The groups are shells around one centre, one inside the other: the same stretched ball of 4 dimensions in 10 sizes.
Some rows, each with its group after it:
 0.09 -0.26 -1.20 -3.48 -1.45  0.01 -2.38  1.54  2.28  1.49  0.76
nov
-1.17  1.32  1.12 -1.68  4.51  1.09 -0.36 -1.96 -2.25 -3.15  0.47
nela
 0.51 -1.97 -1.17 -3.22 -0.49 -0.53 -1.02  1.25  0.55  1.40  0.87
nov
-1.28  1.41  1.30 -2.73  3.49  0.50 -2.39 -1.87 -0.80 -2.50 -0.25
nela
 0.97 -1.32 -2.20 -2.56  0.74  1.41 -0.55 -0.88  0.38 -0.21 -0.86
Duzak
-0.44 -0.43  0.75 -1.48  6.70  1.44  0.55 -4.38 -4.22 -4.54 -1.39
nuge
 0.70 -2.04 -1.09 -3.71  1.73  0.29 -2.46 -2.26  0.07 -0.73 -2.32
morud
 1.10 -3.47 -1.03 -2.46  4.54  0.67  0.42 -3.72 -3.25 -2.33 -2.32
takez
-0.95  0.62  1.08 -1.99  4.84  0.88 -0.68 -2.61 -2.48 -3.28 -0.28
lalap
 0.46 -0.93 -1.50 -2.03  0.75  0.92  0.49  0.47 -0.34  0.06  0.99
lalap
 0.77 -2.75 -1.05 -2.28  2.48  0.21  0.80 -1.02 -2.16 -0.69 -0.05
vum
 1.61 -2.26 -3.22 -2.87 -0.98  1.20 -0.48  0.19  1.36  1.25 -0.69
morud
-0.97  0.59  0.97 -1.92  3.88  0.58 -0.37 -1.37 -2.10 -2.42  0.70
takez
-1.48  1.53  1.64 -2.46  3.99  0.44 -1.91 -1.84 -1.39 -2.79  0.15
Rif
 1.17 -3.44 -1.37 -2.13  3.55  0.61  1.24 -2.33 -3.00 -1.47 -1.10
lalap
-0.43  0.88 -0.51 -2.06  1.31  1.15 -0.60  0.11  0.07 -0.82  1.03
Duzak
 1.15 -2.04 -2.26 -2.99  0.33  0.88 -0.93 -0.70  0.56  0.31 -1.05
vused
-0.57  0.19  0.40 -2.91  2.89  0.48 -2.08 -1.87 -0.64 -1.87 -0.76
vused
 0.14 -1.07 -0.31 -1.64  4.72  1.34  0.79 -2.93 -3.07 -2.94 -0.83
vum
-1.14  1.57  0.52 -2.91  0.12 -0.05 -2.30  1.45  1.27  0.15  1.87
morud
 0.88 -2.52 -0.96 -2.34  5.06  1.35 -0.01 -4.53 -3.03 -3.15 -2.92
takez
 0.38 -0.46 -1.67 -2.32 -0.40  0.86 -0.20  1.25  0.82  0.77  1.26
nov
 0.30 -1.91 -0.10 -2.82  4.65  0.61 -1.09 -3.90 -2.48 -2.81 -2.42
takez
 0.05  0.09 -0.66 -2.21  3.83  1.93 -0.99 -3.31 -1.21 -2.90 -1.87
Duzak
-0.97  1.30  0.61 -3.37  1.86  0.44 -3.47 -1.31  0.83 -1.45 -0.67
Rif
-0.24 -0.20 -0.14 -1.66  3.71  1.20  0.47 -1.72 -2.19 -2.31  0.16
vum
-0.56  1.35 -0.47 -2.19  1.05  1.25 -1.06  0.19  0.57 -0.79  0.96
lalap
 0.63 -1.86 -0.94 -1.85  4.28  1.36  0.79 -3.04 -2.82 -2.53 -1.35
vused
 1.02 -2.55 -2.04 -3.50 -1.91 -0.58 -1.11  2.02  1.51  2.50  0.88
nuge
 0.72 -0.55 -2.19 -2.21  0.32  1.65 -0.18 -0.10  0.65 -0.03  0.01
nuge
-0.65  0.51  0.81 -2.28  6.18  1.66 -1.58 -5.07 -2.63 -4.67 -2.64
Rif
 0.77 -2.34 -0.94 -2.06  4.44  1.15  0.63 -3.35 -2.98 -2.54 -1.73
vused
 1.78 -4.68 -2.14 -2.80  1.87 -0.01  0.79 -1.41 -1.99  0.07 -1.19
nuge
 0.18 -1.41 -0.14 -3.22  3.95  0.61 -2.10 -3.72 -1.45 -2.50 -2.66
Rif
 0.24  0.23 -1.79 -3.13 -1.83  0.73 -2.02  1.68  2.72  1.51  0.83
nela
-1.30  1.60  1.60 -2.06  6.33  1.53 -1.65 -4.49 -2.66 -4.87 -1.70
morud
 0.38 -2.34 -0.22 -2.34  4.15  0.29  0.25 -2.54 -2.98 -2.07 -0.95
Duzak
 1.35 -3.37 -1.78 -2.37  2.99  0.82  0.75 -2.37 -2.26 -1.20 -1.53
vum
-0.41 -0.15  0.53 -1.62  6.11  1.58  0.15 -4.14 -3.52 -4.24 -1.44
nov
 1.33 -1.84 -2.76 -2.78 -0.13  1.33 -0.61 -0.46  0.93  0.49 -0.94
nela

New rows. What belongs after each?
 0.00  0.80 -1.02 -2.72  2.19  1.98 -2.22 -2.49  0.62 -1.99 -1.86
Rif
-1.25  2.51  0.52 -2.40  2.06  1.30 -2.21 -0.79  0.56 -1.87  0.42
takez
 1.09 -3.25 -1.19 -2.56  3.80  0.61  0.21 -3.11 -2.64 -1.83 -2.00
Duzak
 0.98 -1.71 -2.03 -1.79  1.78  1.50  1.11 -0.89 -1.18 -0.72 -0.12
nela
 1.22 -2.88 -1.68 -2.16  3.63  1.28  0.72 -3.06 -2.46 -1.92 -1.92
Duzak
-1.25  1.67  1.22 -2.02  4.78  1.28 -1.33 -2.80 -1.84 -3.61 -0.48
nov
 0.45 -0.20 -1.89 -2.94 -0.97  0.97 -1.57  0.83  1.97  0.91  0.27
lalap
-0.45 -0.67  1.01 -1.73  7.29  1.29  0.09 -5.13 -4.48 -4.97 -2.05
morud
 0.95 -3.50 -0.88 -2.40  3.52  0.06  0.84 -2.08 -3.02 -1.29 -0.87
takez
 0.06 -0.36 -0.32 -1.81  5.51  2.06 -0.18 -4.49 -2.76 -4.02 -2.30
takez
-1.37  1.71  1.50 -1.62  5.97  1.52 -0.72 -3.53 -2.86 -4.48 -0.60
Rif
 0.85 -0.78 -2.39 -3.28 -1.19  1.06 -1.99  0.32  2.32  1.05 -0.61
nuge
-1.06  1.64  0.81 -1.86  4.47  1.56 -1.03 -2.64 -1.67 -3.44 -0.42
lalap
 0.12 -0.76 -0.83 -3.44 -0.05 -0.03 -2.22  0.30  1.15  0.57  0.02
vum
-1.05  1.21  1.28 -1.84  6.59  1.76 -1.08 -4.76 -3.05 -5.01 -1.86
Rif
 1.40 -2.21 -2.59 -2.96  0.77  1.33 -0.92 -1.57  0.43 -0.16 -1.87
nela
 0.06 -0.65 -0.77 -3.69 -0.25 -0.12 -2.77  0.25  1.54  0.66 -0.21
takez
-0.15 -0.82  0.35 -2.48  5.47  1.10 -1.12 -4.40 -2.72 -3.72 -2.40
nov
-0.58 -0.03  0.60 -1.52  4.99  1.08  0.56 -2.47 -3.16 -3.20  0.03
takez
-1.19  1.69  0.60 -2.87  0.67  0.15 -2.39  0.83  1.04 -0.35  1.44
nuge
-0.09  0.43 -0.55 -2.89  3.00  1.64 -2.43 -3.16 -0.02 -2.45 -2.27
nela
 1.22 -4.06 -1.15 -2.17  3.97  0.22  1.50 -2.45 -3.63 -1.51 -1.08
Rif
-1.27  1.71  0.85 -2.23  1.98  0.48 -1.27  0.22 -0.28 -1.26  1.61
nuge
-0.69  1.52 -0.14 -1.59  2.74  1.75 -0.24 -0.98 -0.77 -2.11  0.67
nuge
 0.73 -0.54 -2.29 -3.17 -1.36  1.02 -1.82  0.73  2.35  1.18 -0.16
nela
-0.05 -0.86  0.00 -3.18  3.47  0.57 -2.23 -3.09 -1.02 -2.21 -2.10
takez
 1.43 -3.41 -1.90 -1.85  3.70  1.23  1.63 -2.76 -3.02 -1.74 -1.48
nela
 1.78 -3.88 -2.75 -2.67  0.15  0.32  0.80  0.09 -0.59  1.12 -0.26
takez
 0.73 -2.44 -1.26 -2.47  1.15  0.03  0.45  0.14 -1.13  0.26  0.60
vum
 0.29 -0.58 -1.58 -3.10 -2.08 -0.04 -1.37  2.58  2.17  2.16  1.75
nela
-0.58  0.82 -0.02 -1.92  2.71  1.21 -0.45 -0.98 -0.96 -1.83  0.52
vused
-0.72  0.23  0.59 -2.62  2.62  0.21 -1.40 -0.93 -0.91 -1.47  0.33
vum
 1.04 -1.96 -1.68 -2.21  3.76  1.83  0.04 -3.62 -1.88 -2.42 -2.48
takez
 0.97 -1.96 -1.67 -1.98  3.30  1.63  0.62 -2.68 -1.94 -1.92 -1.53
Duzak
-0.85  1.26  0.17 -2.88  0.79  0.42 -2.26  0.33  0.96 -0.45  0.85
Duzak
-0.84  1.11  0.54 -1.65  4.34  1.49 -0.29 -2.27 -2.02 -3.15 -0.04
lalap
 0.45 -1.27 -1.22 -1.93  1.77  0.88  0.75 -0.31 -1.21 -0.59  0.62
vum
 0.00 -0.12 -0.76 -1.83  2.46  1.34  0.19 -1.02 -1.12 -1.48  0.26
vused
-1.03  1.51  0.84 -2.12  4.46  1.45 -1.48 -2.88 -1.50 -3.43 -0.80
Duzak
 1.07 -2.68 -1.82 -3.61 -0.16 -0.13 -1.60 -0.17  0.72  1.01 -0.86
nov
-0.23 -0.28 -0.36 -3.74 -0.37 -0.37 -3.00  0.64  1.65  0.74  0.22
Rif
-0.64  1.02 -0.31 -2.80 -0.31  0.30 -1.81  1.47  1.44  0.49  1.61
nov
 1.16 -1.98 -2.32 -2.65  0.44  1.04 -0.29 -0.49  0.24  0.25 -0.63
vused
-0.52  0.68  0.28 -2.72  4.10  1.42 -2.27 -3.55 -0.94 -3.18 -2.06
nov
-0.67  0.98  0.24 -2.78  2.88  1.07 -2.32 -2.14 -0.19 -2.20 -1.02
vused
-0.03  0.47 -1.21 -2.73 -0.38  0.90 -1.53  0.83  1.57  0.43  0.73
vum
-1.26  1.05  1.58 -2.72  4.65  0.50 -2.32 -2.96 -1.66 -3.31 -0.95
morud
